The rows come from 5 hidden closed curves, with some noise, and rows from the same curve form a group. Each curve winds through 8 dimensions. The rows are also pushed far along 6 directions, which tell nothing about the answers.
In the rows, zero is written as 128.
Some rows, each with its group after it:
[148 105 129 175 106 134 137 112 107 156 169 109 133 121 115 107 135 104
 111]  zedid
[114 130 123 100 128 156  83 161 158 124 116 127 143 141 123 125 152 112
 129]  zedid
[116 138 125 162 141 126 122 120 114 129 113 111 168 123 105 104 138 109
  86]  fevi
[128 105 153 171 149 161  78 114 175 137 110 180 125 121 118 186 174 115
  97]  Luv
[118 110 138 151 162 131 120 113 158 133 125 138 110 132 147 143 118  99
 147]  ret
[117 136 130 101 115 111 142 108 155 116 131 120 123 141 124 109  95 157
  91]  Luv
[117 112 151 142 134 136 133  86 100  96 119 101  59  79 147 155 130 153
 131]  Luv
[144 137 137 123 152 133  86 126 150 121 116 150 105 121 149  98 123  93
 149]  pafe
[143 153 149  96 101 124 107 150 126 118 140 115 100 144 154 163 171  82
 219]  pafe
[131 129 182 160 172 137 114  72  75  98 132  59  70  91 133 112 165 103
 129]  zedid
[113 120 133 117 157 110  99  99 162 138  93 147  82 107 172 123  97 110
 150]  fevi
[ 95 190 162  65 118 120  92 116  94  81  97  81  90 114 142  87 129 113
 112]  Luv
[144 145 148 108 136 142 105 137 111 101 114 114  96 121 138 130 151 125
 173]  fevi
[156  50 145 252 160 200 111 117 148 173 150 168 111 107  87 240 205 127
 149]  Luv
[106 127 141 159 140 125 102 102 150 126 124 136 141 134 124 143 133  95
 107]  zedid
[139 132 124 151 102 129 123 141 138 124 141 134 174 149 125 112 129 113
 148]  Luv
[123 139 137 116 108 147 135 136 125 132 152 102 131 149 116 120 129 146
 125]  Luv
[172 126 141 143 116 105 104 110 112 132 160 104 107 130 135  97 165  78
 178]  Luv
[112 163 156 130 134 128 126  95  86 138 129  85 108 125 134  66 136 150
  78]  pafe
[110 128 123 140 143 125 125 123 137 127 123 124 136 138 135 119 115 110
 129]  ret
[117 136 141 156 125 129 182 110  57  85 104 121  96  85  98 229 171 184
 107]  Luv
[168  90  93 176 134  94 172  98 140 127 130 145 125 112 122 138 101 162
 159]  fevi
[123 116 120 154 132 151 137 130 131 148 129 146 132 120 124 162 120 130
 113]  fevi
[118 135 131 137 123 157  75 144 150 124 134 143 158 145 120 114 140  85
 100]  ret
[148 101  97  79 104 110 197 154 139 115 157 162 114 142 158 165  56 182
 184]  pafe
[130 143 102  77  88 108 122 154 176 130 128 121 144 161 147 110 106 118
 176]  zedid
[132 103  95 157 151 137 109 129 192 177 153 141 164 163 114  77 105 112
 107]  pafe
[154 137 107 139  98 157 144 161 122 140 138 107 166 145 132  96 109 122
 159]  ret
[147 110  81 110 130  97 123 131 197 160 137 133 173 164 112  36  78 118
  95]  fevi
[101 148 130 102 100 104 120 108 131 114 117 120 114 130 130 132 131 143
  95]  pafe
[154  96 142 113 137 113 141 106 139  97 120 136  72 101 142 163 121 147
 161]  ret
[109 158 162 116 148 152  87 139 101 126 101 111 127 124 119 137 194 124
 110]  ret
[ 75 147 115  93 103 124 139 155 137 118 103 178 157 141 132 186 109 147
  80]  zedid
[146  75  71 136 115 114 157 139 185 169 153 165 146 154 124 129  77 155
 145]  zedid
[140 171 100 141  80 142 129 174  93 118 140  87 232 163  66  71 162 122
  90]  fevi
[142 122  83 154 106  75 196  90  88 135 125  89 136  94 127  54  60 163
 103]  zedid
[132 144 149 117 111 148 136 123 131 117 116 112 101 125 132 140 129 163
 138]  Luv
[123 129 116 144 147 113 125 108 132 139 114  91 138 122 109  80 135 127
 104]  pafe
[142 126 115 126  97 140 112 157 135 133 136 141 152 130 128 110 124 100
 134]  zedid
[139 125 156 146 159 126  82  96 140 115 123 159 110 109 143 103 123  81
 104]  ret
[141 138 131 119  91 129 118 140 104 120 126  99 153 124 102 117 164 123
 115]  pafe
[108 147 156  74 135  87 128  85 160 111  78 159  59  94 168 144  93 126
  84]  zedid
[148 140 116 108 116 129 164 152  91 109 126 130 128 126 126 114 110 177
 147]  pafe
[145 113 139 142 138 124 103 101 134 141 159 137  80 127 173  87 103 103
 170]  pafe
[116 139 118 128 136 110 141 126 115 112  94 125 133 113 119 137 124 130
 122]  fevi
[ 98 188 132  83 118 108 103 120 100  97  75  82 143 117 129  54 130 141
  71]  Luv
[136 116 138 154 139 164 119 137 126 142 131 129 141 118 107 128 146 121
  94]  zedid
[164 116 137 143 132 144 132 138 125 132 123  89 124 124 126 113 150 122
 181]  ret
[ 99 126 166 162 172 164  91 119 139 139 127 129 138 136 121 161 176 121
 104]  fevi
[160 114 140 108 147 105 122 126 148 109 127 141  76 127 150 137 119 100
 217]  fevi
[166 101 163 191 177 148  98  95 139 149 131 141 102 103 119 132 161  72
 124]  fevi
[173  79 108 213 146 122 174  77 129 154 126 115  95  85 135 116  89 133
 157]  ret
[172 112 103 186 133 105 122 103 142 162 137  89 161 134  83  39 139 112
 117]  fevi
[ 82 145 122 117 120 145 154 140 126 121 112 141 169 137 124 155 106 184
  57]  Luv
[132 101 104 193 117 131 174 116  61 151 144  85 127 107 101 145 154 164
 141]  zedid
[137 124 139 109  98 142  85 157 166 133 143 109 164 159 142 102 145  84
 170]  ret
[127  93 120 167 124 119 114  96 172 149 142 151 132 130 110 137 129 119
  93]  pafe
[139 161 109 153 107 118 135 113  75 141 146  81 145 129 102  52 135 131
  85]  ret
[130 166 122  70  96 137  79 166 187 149 144 117 185 188 147  46 106  82
 128]  zedid
[123 110 152 194 152 133  76  70 171 145 113 145 117 103 134 103 119  83
  92]  Luv
[159 102 128 154 156 134 148 113 132 155 146 108 118 123  96  99 127 120
 104]  fevi
[ 97 101 130 154 172 132 105 105 191 146 106 153 134 137  84 168 157 131
  54]  fevi
[130 157 145 110  96 137 138 146 110 109 138 131 130 142 131 168 144 128
 144]  ret
[124 102 125 140 149 148 109 128 137 141 124 142 110 120 121 158 147 135
 139]  Luv
[109 123 114 142 135 124 107 122 155 111 103 150 159 123 112 122 109 116
  85]  zedid
[128 115 122 146 137 125 119 130 175 145 140 144 165 161 109 124 123 113
 117]  zedid
[122 145 149 132 125 134 116 122 121 131 119 129 111 127 148 170 157 112
 152]  fevi
[119 113 142 152 170 139  84 101 179 166 140 128 120 142 127 102 140  93
  95]  pafe
[138 112 119 106 122 118 136 152 141 125 131 122 142 132 137 153 130 112
 177]  pafe
[ 83 171 178 113 117 155 144 122  54 105 134  75  89 122 124 189 192 158
 103]  pafe
[101 136 130  99 126 154  78 172 138 101  98 150 153 133 139 159 149 108
 149]  ret
[110 121 113 156 121 135 127 117 151 129 112 137 154 122 117 109  89 145
 100]  Luv
[116 125 114 125 113 143 140 160 131 111 118 128 152 136 139 158 115 127
 167]  ret
[131 119 157 132 129 123 100  83 163 130 148 113  98 131 151  88 112 106
 113]  Luv
[131 152 142  59 128 109 146 136 135 105 111 144 114 127 204 103  52 128
 165]  ret
[185 101 121 134 135 138 122 145 119 130 160  87 112 126 121  90 153 103
 205]  pafe
[110 137 115 136 151 130 102 123 125 132 113 110 153 126 133  52 107 110
  91]  ret
[144  73 135 146 150 105 184  74 105 133 123 138  60  68 166 161  82 181
 135]  pafe
[117 119 149 106 131 132 135 128 127 135 128 134  85 122 139 175 147 136
 127]  zedid
[144 102  88 135 148  78 179  98 163 125 107 154 122 117 116 102  47 171
 119]  fevi

New rows. What belongs after each?
[134 124 140 147 123 129 130 116 124 145 128 119 119 117 128 155 153 120
 134]  pafe
[136 142 130 107  90 127 115 158 108 126 152 133 138 144 148 116 130  91
 161]  zedid
[116 117 147 148 146 128  56 108 190 142 112 156 108 138 124 155 162  80
 149]  fevi
[114 108 214 132 200 158  67  97 176 104  98 182  64 104 161 219 166  77
 128]  ret
[ 87 172 143  88 127 141  91 152 110 116 119  71 173 143 130  85 155  87
  95]  pafe
[135 101  91 152 140 164  79 183 215 150 140 213 185 185 112 153 119  80
 158]  ret
[107 129 139  88 148 107  95 140 161 123  88 172 102 130 168 159 129 100
 174]  zedid
[155 124 152 122 137 147  97 148 165 112 137 145 118 140 150 157 138  75
 207]  zedid
[136 135 137 135 143 149 143 130 136 107 106 130 114 129 108 154 136 138
 117]  ret
[184 104 106 108 101 134 169 178  99 135 187  93 140 155 137 105 125 151
 238]  ret
[151 121 108 144 107 119 107 127 143 154 159 116 150 143 145  48  87  79
 165]  fevi
[113 130 149 131 128 140  88 117 177 131 138 135 146 157 106 114 139 108
  79]  Luv
[133 146 135 112 111 142 128 142 144 106 106 126 129 138 102 155 153 142
 116]  ret
[114 173 159  84 127 133 124 131 111  80 106  88 116 123 144 129 132 119
 138]  zedid
[122 145 177 107 140 177 128 153  78  98 126 101  97 113 121 207 199 131
 143]  pafe
[160 120 106 116 127 108 160 131 139 110 131 125 134 128 107 107 101 142
 133]  pafe
[105 134 132 102 130 150  60 152 195 144 113 170 137 153 117 136 129  77
 107]  fevi
[137 128 101 101 125 131 199 160  93  97 151 107 103 136 125 163 107 185
 189]  pafe
[108 104 152 126 149 152 130 118 173 129 111 158 110 123 143 195 117 138
 111]  ret
[138 117  96 153 138 131 170 145 111 134 116 145 134 121 130 153 105 155
 170]  ret
[166 129 110 140 105 112 183 109 114 138 169 103 115 133 119  94  94 158
 132]  pafe
[136 109 142 168 124 141 146 103 124 116 146 116 127 118 121 127 115 144
 115]  Luv
[122 124 118 159 135 137 123 132 128 137 141 104 157 146 118  98 128 103
 130]  ret
[177 110  90 116  92  93 191 118 107 123 143 116 100  97 155  80  52 156
 163]  zedid
[160  88 138 168 123 153  99 145 146 120 147 185 112 122 154 201 151  88
 222]  Luv
[143  93  81 159  92 110 225 114 111 127 139  75 155 117  86 125  92 212
 109]  ret
[109 167 164  63 110 111 123  96 112  80 108  72  59 102 151 118 133 127
  99]  zedid
[172 119 151 108  94 150 100 167 118 147 167 101  87 136 148 131 192  73
 228]  zedid
[ 89 144 132  94 117 130 130 140  86  87 106 110 118 115 124 150 146 167
 108]  pafe
[145 139 106 111 122 122 135 148 138 113 130 114 172 145  96  80 117 127
 109]  pafe
[114 147 101 106 111 114 124 138 106 121  95 104 138 118 130  93 121 143
 125]  zedid
[ 99 139 144 111 151 120 157 110  96 107 121  91  89 107 156 152 120 136
 139]  pafe
[138  84  91 185 119 115 166 131 106 148 142 127 130 128  88 184 163 157
 172]  zedid
[118 109 114 162 148  97 156  71 172 138 123 192 117 115 142 121  43 153
  60]  pafe
[145 112 125 173 145 119 142  93 106 126 124 114 106  95  95 116 122 139
 119]  Luv
[128 159 119 117 114 125 138 151 106 129 108 109 160 133 128 101 126 131
 137]  zedid
[150 110 134 133  97 142 121 151 141 146 178 130 144 162 124 156 159 112
 179]  ret
[141 110 123 137 124 139 124 118 138 143 138 116  93 119 108 127 127 118
 134]  fevi
[124 119 133 134 144 164 115 142 142 134 125 123 135 132 124 151 143 127
 141]  zedid
[122 113 164 124 167 145 108 114 137 146 116 126 100 112 144 139 148 126
 116]  pafe
[160 124 122 126 118 100 130 101 162 145 144 147  89 141 140 101 106 135
 150]  pafe
[132 105 136 185 153 151 105 133 146 161 129 158 160 130 107 143 155  91
 121]  zedid
[147 153 105  80  79 116 148 175 127 139 145 130 169 164 132  80 102 129
 144]  zedid
[ 95 107 113 129 131 140 109 143 145 143 103 170 137 115 122 161 136 131
  84]  zedid
[143 137  79 117  61 149 172 199 115 113 129 117 189 163  63 179 163 189
 156]  ret
[117 143 151 139 133 120 122  92 142 139 121 138 119 123 142 122 107 120
  90]  Luv
[138 103 143 161 167 147 134 118 136 155 149 112 131 126 123 130 139 110
 124]  pafe
[106 120 141  90 150 140  99 165 152 109 115 196 119 144 154 224 153 115
 170]  Luv
[ 91 145  91 123 125  85 182  99  94 114 110 101 140 113 124  84  67 182
  64]  ret
[106 140 116  47 107 110 117 153 162 105  92 179  94 135 164 176 104 145
 148]  zedid
[134 146 152 158 102 142 113 138  94 110 142  93 152 136 115 130 183 107
 153]  Luv
[ 74 158  92  80 127 106 147 154 139 109  77 128 162 141 115 138 111 175
  94]  pafe
[170 120 119 136 141 125 116 126 139 124 130 144 101 117 145  96 111 110
 180]  pafe
[108 121 144 112 135 154  94 163 145 104 136 169 141 142 145 172 138  96
 153]  pafe
[125 132 150 144 147 143 115 127 121 132 134 121 132 137 148 139 153 124
 164]  fevi
[126 110 118 137 136 148 140 139 154 143 121 117 137 140 118 143 130 147
 132]  ret
[136 108 106 126 111 121 132 142 142 132 150 156 131 147 113 173 142 134
 152]  Luv
[139 123 132 115 129 136 144 135 110 146 142 110 101 119 154 127 113 112
 158]  fevi
[135 116  99 186 135 131 153 126 127 156 139 122 192 144 106 107 122 159
 118]  fevi
[117 139 115 135 149 112 170 107 129 127  87 145 138 108 115 126  83 170
  58]  fevi
[ 83 153 178 128 132 176  97 144  81 120  92 105 136 107 112 210 227 144
  96]  ret
[116 117 110 113 112 106 123 137 155 113 128 151 132 149 127 159 121 119
 152]  zedid
[140 137  93 107  87 137 149 191 127 135 153 126 169 172 114 128 113 139
 204]  fevi
[136 123 104 138 117 163 122 178 158 126 144 154 153 173  98 168 146 119
 157]  ret
[149 148 121  97  78 134 166 155  68 128 142  77 104 110 151 109 129 142
 172]  zedid
[104 139 129 104 118 139 117 148 124 117 132 154 105 142 159 157 124 141
 164]  pafe
[ 84 172  86  78  91 120 181 175  94  87  63 115 151 126 134 172 101 195
 145]  ret
[138 149 154  82 131 104 128 110 127  94  87 124  55 104 176 143 121 149
 186]  Luv
[161  98 140 132 139 174  74 185 160 140 158 158 155 147 145 157 161  48
 215]  pafe
[155 129 153 143 156 111 149  95 105 111 136  91 103 120 128 117 152 139
 146]  fevi
[124 127 142  99 136 130 133 108 141 100 123 141  93 116 142 130  94 154
  97]  Luv
[128 129  93 108  93  99 168 135 147 130 110 150 142 126 113 130  92 162
  94]  zedid
[114 138 183 136 142 196  44 165 133 139 134 146 114 140 139 204 218  42
 169]  fevi
[116 123 139 163 143 159  97 113  92 131 133  92 128 101 120  91 141 112
  98]  Luv
